There are 3 ways to turn a row about zero (a turn may also mirror it). The second row of each pair is the first, turned, with some noise. The first 21 pairs use one turn. New pairs use 2 turns, one after the other, and a turn may come again.
(in the rows, 128 means zero)
Some pairs, each with its turns in order after it:
[131 115 163  99 142 106]
[108 105 141  89 110 115]	Q755

[ 88 117 140 156 135 141]
[137 119 108 120 124 175]	Q755

[145 147 121 141 178 143]
[ 87 142 143 139 156 147]	Q755

[172 137 105 140 177 145]
[ 84 142 154 152  97 154]	Q113

[144 176 109 125 147 147]
[ 97 129 120 143  85 108]	Q113

[122 139 135 168 125 118]
[125 121  91 132 141 139]	Q755

[121 130 143 147  95 104]
[134 127 118 125 166 105]	Q113

[102 143 107 149 109 116]
[117 153 137 148 138 103]	Q202

[123  79 120 128 126 161]
[143  99 167 109 131 154]	Q113

[ 80 115 114 174 162 121]
[ 87 126 111  70 147 158]	Q113

[168 156 162 124  91 135]
[142 146 147 163 129  71]	Q113

[ 83 131 103 152  88  82]
[ 90 155 161 148 138  70]	Q202

[118 133 116 160 168  90]
[114 123 114 104 181 142]	Q755

[160  97 140  81  95 134]
[140 104 141  92  69 124]	Q202

[161  84  93  85  96 176]
[187 136 129  76  77 108]	Q202

[137  95 132 157 155 179]
[173 136 145 103 161 162]	Q202

[ 92 160  99 153 111 118]
[116 166 130 168 141  99]	Q202

[166  98  76  91 159 154]
[137 140 210 151 155 123]	Q755

[108 146  76 137 172  89]
[128 167 125  98 197 137]	Q755

[ 96 142  76  83 104 170]
[185 144 127 158  88  87]	Q202

[126 176 164 150 120 136]
[117 157 121 114 124  71]	Q113

New pairs. What belongs after each?
[117 161 103 126  90 119]
[113 113 117 134 162 170]	Q113 Q113

[156 139 120 138 149 129]
[131 138  96 126 119 147]	Q113 Q755

[178  90 124 136  93  91]
[152 166 139  83  81 108]	Q202 Q755

[ 87 160 156  84 175 153]
[ 87 117 190 128 165 154]	Q202 Q113

[147 172 151 160 142 141]
[ 88 122 136 176 127 106]	Q113 Q202

[101  80 159  76 129 139]
[113  97 161  66 111 142]	Q202 Q202

[ 90 128 127 169 180 151]
[159  95 145 170  86  98]	Q113 Q202

[151 168 169  94 125 167]
[135 143 107 167 178  80]	Q113 Q113

[ 93  84  85 130 108 161]
[ 85 104 132 184 119 115]	Q755 Q755

[126  81 170  95 112 179]
[ 89  81 147 137  91  80]	Q113 Q755

[121  97  80  89 154 126]
[100 112  93  82 122  96]	Q202 Q202

[177 109 117  77  83  76]
[115 181 107  85 182 171]	Q113 Q202

[172  89 138 173  92 148]
[ 96 173 145 116  69 105]	Q202 Q755

[166  93 130  91  96  95]
[195 101 101 137 145 131]	Q202 Q113

[175  87 126  99 161 148]
[149 130 197 139 117  96]	Q202 Q755

[ 84 136 165 161 149  80]
[188 108 102 125 113  81]	Q755 Q202

[145 160 152  89 130 149]
[122  83 162 131 145 113]	Q202 Q113

[103 142 166 136 156  83]
[140 112 130 105 142 192]	Q202 Q755

[107 172 177 155 108 170]
[189 168 100 166 132 142]	Q755 Q755

[116 136 143 149 127 120]
[130 125 136 141 150 143]	Q202 Q202

[114 143  98 100 156  86]
[121  85  89 155 116 131]	Q755 Q202

[154 147 130 115 177 152]
[115 141  98  98 102 166]	Q755 Q755

[180  96 113 155 125 110]
[164 118  89 135  80 132]	Q202 Q113

[ 83 150  95 101  89 111]
[174 114 168 135 176 117]	Q113 Q755

[175 114 171 159 145 130]
[121 179 103 105 114  86]	Q113 Q113

[147 144 124 180 105  99]
[119 107 114 155 185 115]	Q113 Q202

[155 180 121 146 115 145]
[ 81 117  96 113 143 121]	Q755 Q113

[130  96 141  97 135 161]
[122 125 168 123 104 157]	Q755 Q202

[ 90 151  99  93 165 126]
[145  92 127 138 196 126]	Q202 Q755

[113 148  86  95 145 115]
[154 171 140 109 124  98]	Q113 Q202

[ 80 105 123 139  78 120]
[146 137 143 149 117 193]	Q113 Q113

